There are 8 hidden switches. A switch that is on adds its own fixed numbers to the row, and there is some noise. The rows also spread widely along 11 directions, which tell nothing about the answers.
Some rows, each with its switches (1 for on, 0 for off) after it:
[ 22  -3   2   9   3 -15   4   6 -18 -11  10   6   3  -1   1  -4   4  17
  11  -4  14  -8  -1   4   4   6  -8   2  11  -5   3  -9  -9  12  10] -> 0 1 1 1 0 0 0 1
[ 10  -1   4   6   6  -2  -4 -11  -3  -2  -9  -8   0  -7   4  -4   8  10
  -7   9   5   2  12  -5   4   2   4  11   5   2 -10   2 -22   7  19] -> 1 0 1 0 0 0 0 0
[  6  -7  -4   3   9   8  -4  -5 -13  -4  -6   6  -1 -11  -9  -1   2  14
   2  10  -2   2  -6  -3   9   5   0  -3  11  -6  11 -12 -12  10   5] -> 1 0 0 1 1 1 0 0
[  5 -12  -4   3   7   8  -7  -3  -7   0  -7   1  14   0 -11  -4  13  20
  -4   4  -6   5  -3  -5   4   1  -6   6  11  -4   5  -5  -7  -6  10] -> 0 0 0 1 0 1 0 0
[ -6  -6   3   4  -1  -2   7   0  -7   0   7   9   0  -3  -2   0  15   6
   4  -8   2   1 -12   0  11   1  -8   0   9  -5  10   3   6  -2   0] -> 0 1 1 1 0 0 0 0
[ -1  -1  23   9 -11  -8   6   1   0 -13  13   3   0   7   4   6  11   9
  10   3   5  -4  -4   1   4   9  -6  14   9 -17  -2   4  -6  -1  14] -> 0 1 1 1 1 0 0 0
[ -1 -10  11  10   7  -7  -1   4 -19  -2  13  13  -5 -10  -6  -2   1  11
   2  -6   2   1 -25  -9  12   9  -6 -14  12 -13  15  -9   5  -2   8] -> 0 1 0 1 0 0 1 0
[ -8  -6   5   6  -6  -3   6   1  -3  -9   6   1   5   8  -5  -4   9  14
   0   6  -1   5   0   1   2   1 -10   9  11 -11   0   3  -7  -7   5] -> 0 1 0 1 1 1 1 0
[  4   2   5   6   6   0  -7   3   1  -4   1  -4   3  -6  -2   4   7  13
  -1  -4   1   1  -3  -2  -2   2  -5   4   1   0   8 -17  -6  12  10] -> 0 0 0 1 1 0 0 0
[-14  -5   5  14   7  -4   6   2 -17   1  13  11  -4  -6 -13  -4   2   6
   6  -4  -3   6 -32  -7   8  11 -17 -16   9  -8  16 -10  -4  -2   8] -> 0 0 1 1 1 0 1 0
[ -4  -4  -7  -2   6   6   1  -3   2  -1  -8  -1   3 -18  -3  -6   6  11
 -11  -4   1  15  11  -1   7  -1   4  -6   2   2   8  -7  -4   3   1] -> 1 1 0 1 1 0 0 0
[-10  -4   4   3  -5  -7   8   8   3  -4  15   7   1   0   2  -3  11   2
   0 -18   4   3 -12   2   5  -6 -11  -3   4  -4  12   0  17  -2 -10] -> 0 1 0 1 0 0 0 0
[ -8  -2  18   4 -16  -7   9  -1  11 -21   9   0   6  14   2 -10  -2   9
   2   8   2   6  13  -1  -3   7  -5  12   8 -18 -16  11 -16 -13   9] -> 1 0 0 1 1 0 0 0
[ 18   1   8  12  13  -3 -11 -14 -17   7  -7  -2 -13 -21   6   7  16   8
  -6   2   9  -8 -10  -8  14  -1   7   4  10   3   6  -6 -13  20  17] -> 1 0 1 0 0 1 0 0
[ 16  -7 -17   4  13   2 -16   0 -10   5  -5  -8   0  -8  -3  -9  -8   9
  -5   4   2   0   3  -2  -8 -14   4   0  -6  14   4 -31  -6  25   1] -> 1 0 0 0 0 0 0 1
[ 12  -5 -16   2  -1   8  -2 -13  -2  -1  -5   4   1  -2   0 -19   5  11
   0  -6   8   8   3  -1   8 -12  -2   4   6   3  -3   1 -12  -6 -13] -> 1 0 1 0 1 0 0 0
[ 16  -1  -1   0   1 -18   8   7  -8 -16   8   3   9  -5   3 -14  -8  16
  -7  -3   8   4  25   6  -6   1  -1  -6  -1   1  -4  -6  -7   7  11] -> 0 0 1 1 1 0 0 0
[  4   0   7   5  -2  -4   2  -1  -5 -10   7   5  -6  -2  -1   4  -2   5
  11   9   3  -8  -7   5   1   8  -5   2   6  -9   7 -12  -6  19   5] -> 1 0 0 0 1 0 0 1
[ -5   3   9   7  -4  -9   4  -4   3  -7   8   0  -5 -18   5  -1  11   7
  -7 -15  16   8  -3  -2  11   0   3  -2   3  -5  11  -2  -6   0   3] -> 1 1 1 1 1 0 1 1
[-15  -3  -6   2  -5  -4  14   3   0  -5   9   8  10   4  -9  -9   7   8
  -5  -5  -2  10  -5   6   3  -1 -19  -7   4   0   8   5   1 -11  -7] -> 0 0 1 0 1 1 1 0
[  0   0  11   7   3  -8   8  -1 -12 -11   7   5  -4  -5  -2   7   9  13
   7  10   9  -4  -3   2  11  18  -8   5  15 -11   7   4 -14   8  18] -> 1 1 1 1 0 0 1 0
[ -5 -12  -4   6   4 -12  -2  15 -12  -1  15  -4  14   6  -7  -6   9  12
  -5  -5   3   3  -3   0  -5  -9 -18   1   0  11   9 -15  11  13   4] -> 1 1 0 1 0 1 1 0
[  9  -9   5  12 -10   2  -5  -4  -5  -8   6  -1  -5  13   3  -2   4   8
   9   9   4  -8  -2  -1  -3 -11   2  24   4 -11  -8  -9 -11   8   3] -> 0 1 1 1 1 1 0 0
[  0  -9 -13   6   5   7   1  -5  -9   1  -3   3  -2  -3  -5 -10   7   7
   0   3   4   8   0  -1   7  -6  -1   1   8   3   3  -4 -13   4  -2] -> 1 1 1 1 0 1 0 0

New rows, each followed by its switches (1 for on, 0 for off):
[ -4  -7   8   6 -14  -5  13  -5  -3  -9  12  13   2  15  -1  -8  10   6
   7  -3   1   1 -12   3   8  -1 -15   5  13 -14  -4  17  -2 -17  -6] -> 0 0 1 0 1 1 0 0
[ 0 -5  5  9 -3  3 -6 -7 -1  4 -5 -9  0  6  4  3 21  4 -2  7  5 -3 -1 -2
  3 -9  0 24  3  2 -6  2 -8  7 11] -> 1 1 1 0 0 1 0 0
[  2  -3   1   4  -4 -11  13   2 -15  -8   7   8   8   6  -7  -2  13  18
   7   5   2  -2  -3   8   7   8 -19   3  18  -6   6   5  -3  -1   3] -> 0 1 0 0 1 1 1 1
[ 10  -8   3   8  18 -10  -6   3 -19   1   1   1   3 -20  -3  -5  -2  11
 -15  -5   1   5   0  -8   2   0   3 -15  -1   4   8 -17  -4  11  22] -> 0 0 1 1 0 1 0 0
[ -5  -6   5   6   1 -13   7  12  -3  -8  13   2  12   4  -5  -6   5   9
   2  -7   2   8  -1   2  -3   4 -16  -5   3  -1   2  -2   0  -3  12] -> 0 1 1 1 0 0 0 0
[ -6  -6   1   6  -2  -2   0   2  -1  -3   7  -1   2   3  -4  -7   1   4
  -1   0  -2   5  -5  -1  -5  -7  -5   4  -4  -1   0 -12  -3   3   4] -> 0 0 1 1 1 0 0 0
[ -3   4   8   6  -8 -15   6   8  11 -14  16   0   0   2   7 -11  -4   3
  -5 -13   7   4   7   1  -9  -8  -5  -1  -3  -2  -1  -7   1   3  -4] -> 0 0 0 1 1 0 0 0
[ -2  -2   7   5  -7 -13  14   1  -5  -5  13   8  -3   3   3  -6   7   3
   5  -7   5   0  -7   4   7   0 -10  -5   6  -7   2   5   5  -2  -2] -> 0 1 1 0 1 0 0 0
[-13   3   3   0   1  -7  12   7   2  -4   7   5   6  -5  -5   7  11   3
  -6  -2  -4   1  -1   9   2   5 -16  -5   6   1  15   4   9   7   5] -> 0 0 0 0 0 1 0 0
[ -5   0  -1  -1 -15  -8  19   2  -2 -12  16  14  -2  12   4  -1   6   2
   7   0   0  -8  -1  16   4  -5 -15   6   8  -8   7  12  14   6 -17] -> 0 0 0 0 1 1 0 0
[  7   4   1   5  -7  -8   5  -8   0 -12   5   1  -9  -6   9 -12   6  12
  -3  -6  16   3   9  -1  10  -4   3   6  11  -6   0   4 -10   2  -9] -> 1 1 0 1 1 0 1 0
[  7  -2  -9   1   0  -3   3  -5   1  -3  -5  -4   0  -5   5 -13   9   8
  -5  -3   9   5  13   2   4  -9   0   6   6   6  -4   0  -8   4  -3] -> 1 1 0 0 0 0 0 1
[ -8  -4  -3   5  -2   3   9  -7  -7  -5   2   9  -6  -1  -5  -3   7   3
   4   6  -3  -3  -8   2   6   0  -5   5  14 -10   7   2  -5   1  -4] -> 0 0 0 1 0 1 0 1
[-27   1  15   5  -7   2   1  -8  16   0   0  -9  -2  -2   3   3  19  -4
 -14   0  -2   8   1  -5   5  -1  -1  15   3  -4  -3  12  -3  -6  11] -> 1 0 0 1 0 0 0 0
[ -9  -3  -3   5  -5 -11  13   1  -6  -5  11   5   1   9   1 -12  10   2
   0  -4   0   0   0   2   3  -4 -14   5  10   0  -1  12   4  -3  -3] -> 0 0 0 1 0 0 0 0
[ -5  -3  11  10  11 -14   1  10 -18   2  13   3   6  -7 -10   5   5  10
  -4  -6  -2   3 -20  -3   2  10 -19 -15   0   2  15 -16   4   8  21] -> 0 0 1 0 1 0 1 0
[ -8   5   9   7  -7  -3   1   0  14  -8  -2  -9  -4  -1   5  -4   6   5
  -6   1   3   7  11  -1  -5  -3   4  12   1  -5  -7  -3 -12  -2   7] -> 0 1 0 1 1 0 0 0
[ -1  -7  -6   9   9  -8   6   0 -19   1   4   5   0  -3  -7  -5   5   4
   2   5   2   0 -11   3   3   1 -13  -6   7   4   8  -7  -5  15   9] -> 1 0 1 0 0 1 0 1
[ -3  -3  -3   8   6  -1  -6  -1  -5   3   0  -7   0  -3   0  -2  13   5
  -7  -1   4   2  -4  -4   1 -10  -6   9   4   8   5  -9  -3  15   4] -> 1 0 0 1 0 1 0 0
[-23  -3  13   9   7 -10   8   4 -19   1   3  -2  -6   2 -10   4  -3  -4
  -6  27 -20  -1  -1   0  -6  13  -7  -4  -3   0  -1  -7   0  19  33] -> 0 0 0 0 1 0 0 0
[-14  -8 -14   4   3   4   5  -6  -8   2   1   2   1  -1  -9 -13   5   6
  -3   4  -2   8  -6  -2   4  -2  -9   1   6   2   7  -3  -6  -1  -4] -> 1 0 0 1 0 0 1 1
[ -6  -1  -4  -1   6  -7   6   2  -8  -5   3   0   5 -13  -6   0   4  12
  -9   3   0   5   7   5   2   5  -6  -3  -1   3  15 -11   0  16   8] -> 1 0 0 1 1 0 1 1
[-19 -11  -1  -1 -11   6   7  -3   2  -3   4   5   0  15  -5  -9  -5  -3
  -4  15 -15   4   2   2  -4  -8  -3   7  -5  -8  -6   3   8  -6  -3] -> 0 0 0 0 1 0 0 0
[13 -5  0 -4 -1  1  3 -7 -7 -4 -4  3  7  0  4  0 16 19  1  5  5 -3 12  4
 14  4 -6 13 14 -4  0 13 -3  2  4] -> 1 1 0 0 0 0 0 0
[ 20  -4   1   9   3 -10  -7  -3  -8  -4   4  -1   1  -5   8  -9   7  12
  -4 -12  10  -2   3  -5   2  -9   1   7   4   3  -2  -8  -7   8   6] -> 0 0 1 1 0 0 0 0
[-23  -9   0  -2  -3  -4  15  -6 -11   4  11  15   3  -9  -1  -3  19   3
 -13  -9   0   7  -6   2  21   0  -9  -4   6  -3  15  21  19  -8  -4] -> 1 0 1 1 0 0 1 0
[  7  -5   0  -5  -1  -3   4   1  -2  -6   5   9   3 -12   6  -1   7  14
  -7 -10   5   1   8   6  10  -3   2  -3   5  -5  11   1  12   1  -5] -> 0 1 0 1 0 0 0 0
[ -9  -3   7   7  -7  -5   7  -3  -5  -7   5   2  -6   4   0  -8   1   3
   2   8  -2   2   1  -2   2   1  -1   6   6 -11  -7   3  -7  -3   5] -> 0 1 0 1 1 0 0 0
[ -1   7  20   9  -6 -18  11  -4  -5 -13  14   4 -12   0  13   4   3  -2
   1   7   6 -12   6   3   2   5   2  13   7 -12  -5   7  -7  12  17] -> 0 0 1 1 0 0 0 0
[-10  -8  -9   6   6   5   4   1  -8   3   4   8   5  -1 -15  -3   9   3
   6  -6   1   6 -26   2   6   0 -18  -9   7   2  17  -7  -1   2  -5] -> 1 0 1 0 0 1 0 1
[  8  -3   4  -3  11  -1  -8   3  -4   3  -4  -1   8 -17  -1   7   7  12
 -15  -3  -4   2   5   1   3   0   4  -4  -5   3  12 -12  11  13  15] -> 0 0 0 0 0 0 0 0
[ -5  -4   4   3   0 -13  12  11 -11 -11  13   9   2   1  -9 -10 -12  10
   3   4  -2   5  -1   4  -1  11 -13 -17   6  -8   5  -7   0   0   4] -> 0 1 0 0 1 0 1 0
[  2   9 -11   3  -7  -7  14  -4  12 -12   0   0  -5   2   3 -24   0   6
   2  -8   9  10  15   4  -1  -7  -7  -3  10   2  -9   6 -17 -10 -16] -> 0 1 0 0 1 0 0 0
[  0   2   9   7   0  -9   6  -3  -3 -10   1  -3  -1  -3   5  -4   3   6
  -6  10   1   1  16   0  -2   5   3   9   5  -4  -9   3 -16   4  21] -> 0 0 1 1 0 0 0 0
[  5   1  18   9   1 -15   6   2 -16  -8  11   3   2  -4   1  14  18  11
   7   2   5 -12  -9   4   8  13 -11  10   9  -6  10  -2  -2  18  24] -> 0 0 1 1 1 0 0 1
[  6 -12  -9   5  -1  -2  -5   5  -8  -1   7  -1   6   5  -4 -10  -4   9
   1  -1   3   1  -2   2  -6 -12  -4   5  -4   2   0 -19   0   4  -1] -> 0 1 1 0 0 0 1 1
[ -9  -7   0   8   1  -7   8   1 -21   1  16   9  -4  -7  -5   2  14   6
   6  -8   8  -2 -26   1  15   3 -15  -4   7  -2  21  -6   8  11   0] -> 1 1 1 1 1 0 1 1
[ 14  -2  -4  12  12 -17  -5   7 -14  -6   5  -8   4  -3  -3 -12  -3  12
   2  -2   9   0   1  -4  -8   0  -9  -2   4  10   1 -23 -14  21  15] -> 1 0 0 1 0 0 0 1
[-3 -3 -2 -3 -3 -2  3  0 -5 -1  3  2 -2 -1  1  0  2  2 -6  8 -8 -4  8  8
 -2 -7 -1  5 -6  3  5 -6 13 15  0] -> 0 0 0 0 1 0 0 0
[ -9  -6   3   7  -2  -2   2  -3  -2   0   5   1  -1   3  -3  -1  10   1
  -1   1   1   0 -11   0   3  -3  -8   6   6  -2   4   0  -1   4   2] -> 1 0 0 0 0 1 0 1
[ 11  -2   4   6   1  -3 -10  -1   4  -6   2  -4   3  -9   2  -5  12  19
  -3 -16  17   7  -7  -8  10  -2  -4   4  11  -3   7  -8  -9  -5  -2] -> 1 1 0 1 0 0 1 0
[-13  -5  19  10  -8  -6   2  -3  -6   1  14   6  -7  -4   2   6  18   4
   0 -10   5   1 -23  -6  15   1  -6   6   5 -13  10   2   9  -6   6] -> 0 1 1 1 1 0 1 0
[  7  -6 -12   0   8   1  -3   0 -11  -3   0   2   1 -15  -2  -2   1  13
  -4   1   7   1   5   3   5  -2   2   1   3   2  15 -18  -1  17  -2] -> 1 1 0 1 0 0 1 1
[ -2  -2  11  11   1  -6   4   5  -5 -15  12  10  -6  -2  -6  -5  -8   7
  10   0   4   2 -17  -4   2  10  -8 -11  12 -15   8 -11 -12   6   2] -> 1 0 0 1 1 1 0 0
[-4 -3  3  4  1  0  5 -2 -2 -4  1  6 -2 -6 -5 -1 -3  4 -4  6 -4  3 -1  2
  0  2 -1 -4  2 -7  5 -6 -5  4  7] -> 0 0 1 0 1 1 0 0
[  7   1   0   6  -1  -3   0  -2  -1  -6   8   5 -11  -5   3  -4  -6  -1
   5  -2   4  -7 -10   3   0  -7   1  -1   1  -5   7 -14  -2  11  -7] -> 0 0 0 0 0 0 0 1
[ -2 -10   8   3  -2  -2   2  -2  -8  -1   3   4   2 -10   0   2  12   9
  -3  -1   1   3  -2   0  10   0   3   3   1  -8   7  -4   3   1  12] -> 0 1 1 1 1 0 0 1
[-12  -6  -3   6   0   4   1  -5  -8  -1   3  -1   1   1  -6  -4   9   8
   0   5   0   6  -8  -3   5   0  -9   8   4  -2   5  -2  -9   2   5] -> 1 0 1 1 1 0 1 0
[ -8  -1  -1   7   3   7  -6  -5   9   0  -4  -4  -1  -6  -4  -9   8   6
  -3  -8   3  13 -10  -9   4  -4  -4   2   7  -1   2  -5 -14  -6  -2] -> 1 0 0 1 0 0 0 0
[ -5  -6  17   7 -13 -13   9  10  -2 -17  28  12   4  14  -1  -1  -2   4
  15  -8   4  -5 -18   4  -2   4 -16   1   4 -16   4  -4   6  -1   1] -> 0 0 1 1 1 0 0 0
[  4  -6  -4   5   6   1  -7   0  -3   2   3   2   0  -3  -1  -8   0   6
  -3  -6   2   3 -10  -3   1  -7  -4  -5   2   4   7 -13   4   8  -3] -> 1 0 0 0 0 0 0 0
[-20  -4  10   4  -4   0  -2   5   1  -4   9  -1   3   3  -6   6   2   4
  -6   7  -8   2  -6   1  -5   0  -7   9  -6  -5   9 -13   7   7   8] -> 0 0 0 1 1 0 1 0
[ -4   1   5   8  -4  -2   3  -3   4  -7   5   1  -4  -2  -2   1   4   5
  -1   3   5  -1  -6   3  -2  -2  -3   7   4  -6   4  -7 -12   3   4] -> 0 0 1 0 0 1 1 1
[  2   0   9   6   9  -6  -6   8  -5  -3   4  -4   7  -9  -4  12   8   8
  -1   1   1  -4  -4   4  -5   4  -4   7  -3   2  12 -20  -2  22  22] -> 0 0 1 1 0 0 0 1
[ -7   1  28   7  -9 -12   7   5  -5 -16  15   2   2  10  -2  14   5   9
   4  16   1  -8  -3   4   0  16 -13  13   9 -15   3   1  -4  12  21] -> 1 0 0 0 1 1 1 0
[ 4 -7  3  3  2 -2 -3  3 -3 -7  4  1 11  3 -3 -6  3 14 -1  0  0  4  5 -1
 -3 -1 -6  6  2 -3 -2 -4 -7 -1 11] -> 0 0 1 1 0 0 0 0
[  0  -5   9  11  -3  -6  -1  -3 -12  -1   4  -4  -5   4   0   2   6   6
  -3  15   0  -5  -1  -1   0  -4   0  15   0  -3  -3  -7  -6  11  16] -> 0 1 1 0 1 1 1 0
